The rows of each matrix lie in a flat space through zero, up to rounding. After each matrix: how many dimensions does the smallest such space have?
In the rows, 128 means zero.

[[101 143 159 131 131 122 134 163 122 119 106 145 140  94 128 111  94 118]
 [143 113 114 128 132 125 131 101 129 132 131 133 122 159 116 121 152 131]
 [159 114  87 119 120 126 123  94 138 139 158  96 109 169 137 168 168 144]
 [131 128 119 121 124 115 132 131 133 129 133 114 121 138 134 150 136 133]
 [131 132 120 124 122 128 124 132 132 130 138 111 124 126 139 149 129 133]
 [122 125 126 115 128  75 155 141 133 122 111 127 117 160 121 149 140 132]
 [134 131 123 132 124 155 112 121 128 133 144 118 131 112 138 131 124 129]
 [163 101  94 131 132 141 121  71 131 139 147 127 116 177 114 122 173 136]
 [122 129 138 133 132 133 128 131 124 126 120 141 134 119 122 111 119 123]
 [119 132 139 129 130 122 133 139 126 124 118 137 132 121 125 120 119 124]
 [106 131 158 133 138 111 144 147 120 118  95 164 139 118 109  91 108 116]
 [145 133  96 114 111 127 118 127 141 137 164  75 113 136 159 194 144 144]
 [140 122 109 121 124 117 131 116 134 132 139 113 118 151 131 151 148 136]
 [ 94 159 169 138 126 160 112 177 119 121 118 136 151  48 145 109  68 114]
 [128 116 137 134 139 121 138 114 122 125 109 159 131 145 104  91 135 121]
 [111 121 168 150 149 149 131 122 111 120  91 194 151 109  91  37 106 107]
 [ 94 152 168 136 129 140 124 173 119 119 108 144 148  68 135 106  78 114]
 [118 131 144 133 133 132 129 136 123 124 116 144 136 114 121 107 114 121]]
 => 3

[[ 99 133 125 105 142 177 160 132 154  94 106 125 117  75 175 146 116 151]
 [133 166 137 123 103 127 103 160 109 126 165  80 160 167  75 101 108 122]
 [125 137 129 128 117 106 100 124 123 134 130 140 158 155  94 125 147 117]
 [105 123 128 145 104 128 144  79 153 150  70 168 143  51 166 177 140 109]
 [142 103 117 104 162 134 154 162 124 107 119 154  79 131 184 148 133 164]
 [177 127 106 128 134 182 137 169  96 159 172  55  85 130 181 101  98 138]
 [160 103 100 144 154 137  74 101 109 167 177 106 132 194 100  66 167 107]
 [132 160 124  79 162 169 101 206 107  68 210  53 132 225  74  55 110 166]
 [154 109 123 153 124  96 109 107 113 167 134 142 125 151 115 121 146 107]
 [ 94 126 134 150 107 159 167  68 167 140  75 138 132  17 176 165 113 109]
 [106 165 130  70 119 172 177 210 134  75  93 127 114  73 207 192  95 184]
 [125  80 140 168 154  55 106  53 142 138 127 187 129 172  57 101 167  96]
 [117 160 158 143  79  85 132 132 125 132 114 129 161 116  84 150 101 110]
 [ 75 167 155  51 131 130 194 225 151  17  73 172 116  90 172 210  94 205]
 [175  75  94 166 184 181 100  74 115 176 207  57  84 172 124  22 139 102]
 [146 101 125 177 148 101  66  55 121 165 192 101 150 210  22  32 156  77]
 [116 108 147 140 133  98 167 110 146 113  95 167 101  94 139 156 115 132]
 [151 122 117 109 164 138 107 166 107 109 184  96 110 205 102  77 132 148]]
 => 6

[[156 126 129 119 126  92 143 113 120 153 110  76 127 118 132 137 120 119]
 [126 151 138 146 156 125  98 116 127 101 148 132 137 122 122 150 118 124]
 [129 138 124 138 150 146 111 119 121 117 145 136 143 125 131 126 123 119]
 [119 146 138 167 147 111  96 117 148  90 147 139 113 155 129 163 116 126]
 [126 156 150 147 147  97 105 121 141  97 140 121 119 129 121 170 117 134]
 [ 92 125 146 111  97 140 167 139 144 110 101 184 105 109 115 129 126 133]
 [143  98 111  96 105 167 151 129 124 153 133 101 125 102 141 101 112 113]
 [113 116 119 117 121 139 129 131 105 146 135 148 143 127 127 111 137 132]
 [120 127 121 148 141 144 124 105 123 110 138 145 123 130 134 128 111 107]
 [153 101 117  90  97 110 153 146 110 180  98  75 129 117 121 101 147 143]
 [110 148 145 147 140 101 133 135 138  98 118 147 105 144 119 146 138 145]
 [ 76 132 136 139 121 184 101 148 145  75 147 215 123 125 104 126 129 139]
 [127 137 143 113 119 105 125 143 123 129 105 123 133 110  99 135 143 148]
 [118 122 125 155 129 109 102 127 130 117 144 125 110 164 128 142 128 137]
 [132 122 131 129 121 115 141 127 134 121 119 104  99 128 126 134 120 129]
 [137 150 126 163 170 129 101 111 128 101 146 126 135 142 134 138 122 117]
 [120 118 123 116 117 126 112 137 111 147 138 129 143 128 120 122 138 140]
 [119 124 119 126 134 133 113 132 107 143 145 139 148 137 129 117 140 136]]
 => 9

[[154 120 130  81 137 128 146 194 123 166  54 134  72 154 118 126 115  95]
 [120 134  80 160 125 137  49  79 144 116 108 102 152 164 130 148 123  83]
 [130  80 106 123 150  99 141 124 104 137 120 121 151 111 138  99 117 160]
 [ 81 160 123  39 138 129  63  97 130 142 158 120 153 204  82 157 121  84]
 [137 125 150 138 179 103 175 170 125 132 100 108 134 184 127 163  79 150]
 [128 137  99 129 103 181  31  56 148  43 186 178 137  56 136 173 159 103]
 [146  49 141  63 175  31 142 142 115 186  99 109 112 139 139 146 157 177]
 [194  79 124  97 170  56 142  82 115 136 104 153 106 138 114 140  93 108]
 [123 144 104 130 125 148 115 115 105 105 161 140 129 121 139  97 117 129]
 [166 116 137 142 132  43 186 136 105  91 124 153 157 102 154 123 149 165]
 [ 54 108 120 158 100 186  99 104 161 124 140  96 212  61 111 125 141 141]
 [134 102 121 120 108 178 109 153 140 153  96  12 113  94  37  38 133 171]
 [ 72 152 151 153 134 137 112 106 129 157 212 113 170 128  95  60 101 173]
 [154 164 111 204 184  56 139 138 121 102  61  94 128  87 165  77  40  99]
 [118 130 138  82 127 136 139 114 139 154 111  37  95 165 112 162 153 119]
 [126 148  99 157 163 173 146 140  97 123 125  38  60  77 162  46  70 148]
 [115 123 117 121  79 159 157  93 117 149 141 133 101  40 153  70 160 103]
 [ 95  83 160  84 150 103 177 108 129 165 141 171 173  99 119 148 103 126]]
 => 13

[[129 121 125 114 132 117 144 136 146 106 129 131 141 135 118 139 133 116]
 [121 130 111 129 113 141 120 147 100 127 120 122 128 140 111 154 117 117]
 [125 111 106 147 112 114 113 121 128 122 128 130 143 143 119 123 128 142]
 [114 129 147 140 117 112 113 131 111 142 144 125 118 116 148 102 108 125]
 [132 113 112 117 125 114 145 138 152 102 128 134 151 137 113 130 134 126]
 [117 141 114 112 114 158 144 165  91 134 115 120 128 138 106 193 137 107]
 [144 120 113 113 145 144 159 117 157 105 115 144 134 136 118 149 170 140]
 [136 147 121 131 138 165 117 115 109 147 107 120 112 135 118 162 137 131]
 [146 100 128 111 152  91 157 109 202  77 138 149 152 130 129  90 145 134]
 [106 127 122 142 102 134 105 147  77 136 131 122 114 137 126 146 110 116]
 [129 120 128 144 128 115 115 107 138 131 132 131 131 130 135 108 131 143]
 [131 122 130 125 134 120 144 120 149 122 131 135 137 127 132 127 150 136]
 [141 128 143 118 151 128 134 112 152 114 131 137 115 118 140 102 128 128]
 [135 140 143 116 137 138 136 135 130 137 130 127 118 110 138 111 119 125]
 [118 111 119 148 113 106 118 118 129 126 135 132 140 138 131 122 136 141]
 [139 154 123 102 130 193 149 162  90 146 108 127 102 111 122 155 130 124]
 [133 117 128 108 134 137 170 137 145 110 131 150 128 119 136 130 167 138]
 [116 117 142 125 126 107 140 131 134 116 143 136 128 125 141 124 138 122]]
 => 7

[[119 141 124 124 117 113 131 112 137 126 121 119 132 119 117 142 147 112]
 [141 118 122 151 146 133 131 145 127 120 136 135 132 126 132 118 119 121]
 [124 122 110 140 130 118 119 148 135 125 128 122 162 125 132 137 145 102]
 [124 151 140 123 116 125 137 107 129 140 118 135  94 131 118 123 139 142]
 [117 146 130 116 113 115 144 112 138 143 117 133 105 127 109 144 138 115]
 [113 133 118 125 115 124 127 131 130 137 115 131 142 125 128 145 152 111]
 [131 131 119 137 144 127 125 140 131 134 116 119 131 138 135 119 141 138]
 [112 145 148 107 112 131 140 115 127 143 117 150  94 126 120 129 120 151]
 [137 127 135 129 138 130 131 127 128 127 134 127 114 133 127 117 113 141]
 [126 120 125 140 143 137 134 143 127 118 125 145 135 116 134 125 117 130]
 [121 136 128 118 117 115 116 117 134 125 127 110 142 126 126 133 143 127]
 [119 135 122 135 133 131 119 150 127 145 110 132 136 140 143 118 151 146]
 [132 132 162  94 105 142 131  94 114 135 142 136  83 136 122 119  94 164]
 [119 126 125 131 127 125 138 126 133 116 126 140 136 107 121 142 124 110]
 [117 132 132 118 109 128 135 120 127 134 126 143 122 121 120 143 129 115]
 [142 118 137 123 144 145 119 129 117 125 133 118 119 142 143 106 108 166]
 [147 119 145 139 138 152 141 120 113 117 143 151  94 124 129 108  93 147]
 [112 121 102 142 115 111 138 151 141 130 127 146 164 110 115 166 147  58]]
 => 8

[[ 79 119  96 113 127 115 165 140 167 120 147 124 150 143 184  70 186 103]
 [119 102 109 167  63 139 101 127 128 101 143 135 162 140 119  84 153 119]
 [ 96 109 138 102 127  66 181 117  90 181 114 107 144 101 107 124 126 116]
 [113 167 102 126 117 112 151 160  87 116 186 116 134 137  80 154 127 183]
 [127  63 127 117  58 178 126  99 106 132 142 168 130 158 140 139 133 171]
 [115 139  66 112 178  60 121 127 105 146 123 120 149 144  95 123 116 119]
 [165 101 181 151 126 121 124 144 140 138 158 146 137 166 109 159  83  79]
 [140 127 117 160  99 127 144  52 131 120  85  93 113 136  94  93 158 147]
 [167 128  90  87 106 105 140 131  86 111 171 112 170  95 131 160  96 146]
 [120 101 181 116 132 146 138 120 111 105 133 177 151 127 127 129 111 130]
 [147 143 114 186 142 123 158  85 171 133 102 138  93 126 135 167 151 138]
 [124 135 107 116 168 120 146  93 112 177 138 122 118 100 137 103 181 140]
 [150 162 144 134 130 149 137 113 170 151  93 118 161 123 119 160  95 105]
 [143 140 101 137 158 144 166 136  95 127 126 100 123 158 127 141  95 114]
 [184 119 107  80 140  95 109  94 131 127 135 137 119 127 142 133 139 132]
 [ 70  84 124 154 139 123 159  93 160 129 167 103 160 141 133  77 100 123]
 [186 153 126 127 133 116  83 158  96 111 151 181  95  95 139 100  45 118]
 [103 119 116 183 171 119  79 147 146 130 138 140 105 114 132 123 118 118]]
 => 16

[[204 165 122 129 148  99  97 111 125 128 153 143 162 159 130 126 130  84]
 [165 184 138 131  95 140 119 149 107 128 124 106 146 167 138 176 116 122]
 [122 138 167 140 118 119 156 159 162 152 103 139 103  82 127 119 121 113]
 [129 131 140 163 137 108  73 173 117 134 169 130 126 139 110 105 137 132]
 [148  95 118 137 174  95 125 148 144 143 133 140 130 109 148  78 109 120]
 [ 99 140 119 108  95 208 151 103 137 115 111 139 118 138  85 123 124 111]
 [ 97 119 156  73 125 151 179  91 133 138 147 105 121 124 129 132 122 120]
 [111 149 159 173 148 103  91 131 134 169 107 110 122  96 147 118 158 141]
 [125 107 162 117 144 137 133 134 148 124 104 111 139 132 145 123 158 128]
 [128 128 152 134 143 115 138 169 124 203 131 104 115 119 111 117 153 116]
 [153 124 103 169 133 111 147 107 104 131 186 142 123 125  92 116 125 140]
 [143 106 139 130 140 139 105 110 111 104 142 190  95 140  80 124 139  96]
 [162 146 103 126 130 118 121 122 139 115 123  95 186 133 115 127 165 149]
 [159 167  82 139 109 138 124  96 132 119 125 140 133 163 107 134 158  84]
 [130 138 127 110 148  85 129 147 145 111  92  80 115 107 199 114 113 138]
 [126 176 119 105  78 123 132 118 123 117 116 124 127 134 114 183 140 120]
 [130 116 121 137 109 124 122 158 158 153 125 139 165 158 113 140 189 104]
 [ 84 122 113 132 120 111 120 141 128 116 140  96 149  84 138 120 104 200]]
 => 14

[[ 97 144 106 174 151 137 132 116 114 130 125  88 120 146 103 144 126 140]
 [144  63 156  99 140  94 112 183 128 103 120 188 113 102  93 115 164 136]
 [106 156 122 168 118 166 169  82 121 119 147 106  86  75  66 114 109 126]
 [174  99 168 125 100 134 148 138 204  58 102 110 100 115  91 136 150  81]
 [151 140 118 100  80 125 193 173 127 150 110 199 151 154 162 107 116 119]
 [137  94 166 134 125 115 103 152 127 103  99  87 142 150  88  98 158 111]
 [132 112 169 148 193 103 127 131 107 126 130 116 136 135 100 139 117  79]
 [116 183  82 138 173 152 131 171 108 167 166 143 110  93 213 213  81  71]
 [114 128 121 204 127 127 107 108 167 154 193 161 130 132 122 151 137 114]
 [130 103 119  58 150 103 126 167 154 150 112  86 160 162 158 109 107 161]
 [125 120 147 102 110  99 130 166 193 112  92 141 119 103 127 110 167 118]
 [ 88 188 106 110 199  87 116 143 161  86 141 101  96 165 158 151 120  91]
 [120 113  86 100 151 142 136 110 130 160 119  96 126 123 137  98 121 164]
 [146 102  75 115 154 150 135  93 132 162 103 165 123  97 155 171 134 145]
 [103  93  66  91 162  88 100 213 122 158 127 158 137 155  66 101  95 142]
 [144 115 114 136 107  98 139 213 151 109 110 151  98 171 101  62 127 118]
 [126 164 109 150 116 158 117  81 137 107 167 120 121 134  95 127 109  63]
 [140 136 126  81 119 111  79  71 114 161 118  91 164 145 142 118  63 196]]
 => 15

[[ 93  64 185  98 154  69 137 146 108 147 115 143 121 118 149 154 142 185]
 [ 64 129 133 132  89 122 121 136 150 136  88 133 140 149 175 160 129  80]
 [185 133 118 123 118 180 122 142  92 108  98 115 119 109 123 101 111 101]
 [ 98 132 123  96 116 128 122 146 154 115  86 106 132 103 146 136 109 108]
 [154  89 118 116  92 109 128 133  92 131 138 142 146 138 142 122 165 126]
 [ 69 122 180 128 109  84 158 147 113 130 104 125 143 148 123 161 166 147]
 [137 121 122 122 128 158  85 137 135 132 132 111 153 114 135 118  88 121]
 [146 136 142 146 133 147 137  73  91 133 166 106 143 121 121 120 119 146]
 [108 150  92 154  92 113 135  91 138 133 155 134 164 164 112 114 148  86]
 [147 136 108 115 131 130 132 133 133  99 126 121 117 133 108 116 121 135]
 [115  88  98  86 138 104 132 166 155 126  55 155 112  87 138 101 110  84]
 [143 133 115 106 142 125 111 106 134 121 155  96 133 113 102 119 101 132]
 [121 140 119 132 146 143 153 143 164 117 112 133 102 117 111 123 108 119]
 [118 149 109 103 138 148 114 121 164 133  87 113 117 111 130  91  80  49]
 [149 175 123 146 142 123 135 121 112 108 138 102 111 130  56 139 136 130]
 [154 160 101 136 122 161 118 120 114 116 101 119 123  91 139 128 125 112]
 [142 129 111 109 165 166  88 119 148 121 110 101 108  80 136 125  49 114]
 [185  80 101 108 126 147 121 146  86 135  84 132 119  49 130 112 114  91]]
 => 13

[[240  94 126 111 140 114 132 204 166  86 133 139 139 101 149 110 142 148]
 [ 94 159 126 140 111 144 125 125 127 155 124 142 136 139 111 136 112 126]
 [126 126 154 133 139 121 116 128 142 141 144 124 142 109 114 135 132 134]
 [111 140 133 155 112 142 126 114 128 137 136  96 110 119 110 130 130 115]
 [140 111 139 112 170 122 157 104 134 129 139 148 143 124 140 118 135 152]
 [114 144 121 142 122 183 139 100 145 141 123  90 107 129  99  97 112 124]
 [132 125 116 126 157 139 204 120 121 126 151 189 153 151 128 137  99 155]
 [204 125 128 114 104 100 120 216 152  79 120 101 139 127 122 104 139 126]
 [166 127 142 128 134 145 121 152 175 128 140 140 138 108 102 124 116 141]
 [ 86 155 141 137 129 141 126  79 128 198 132  96 118  86 110 105 128 135]
 [133 124 144 136 139 123 151 120 140 132 158 128 132 109 106 129 122 131]
 [139 142 124  96 148  90 189 101 140  96 128 180 134 171 130 106 145 132]
 [139 136 142 110 143 107 153 139 138 118 132 134 155 142 119 109 133 141]
 [101 139 109 119 124 129 151 127 108  86 109 171 142 210 137 140 121 115]
 [149 111 114 110 140  99 128 122 102 110 106 130 119 137 186 115 168 129]
 [110 136 135 130 118  97 137 104 124 105 129 106 109 140 115 143 144 124]
 [142 112 132 130 135 112  99 139 116 128 122 145 133 121 168 144 155 127]
 [148 126 134 115 152 124 155 126 141 135 131 132 141 115 129 124 127 170]]
 => 11
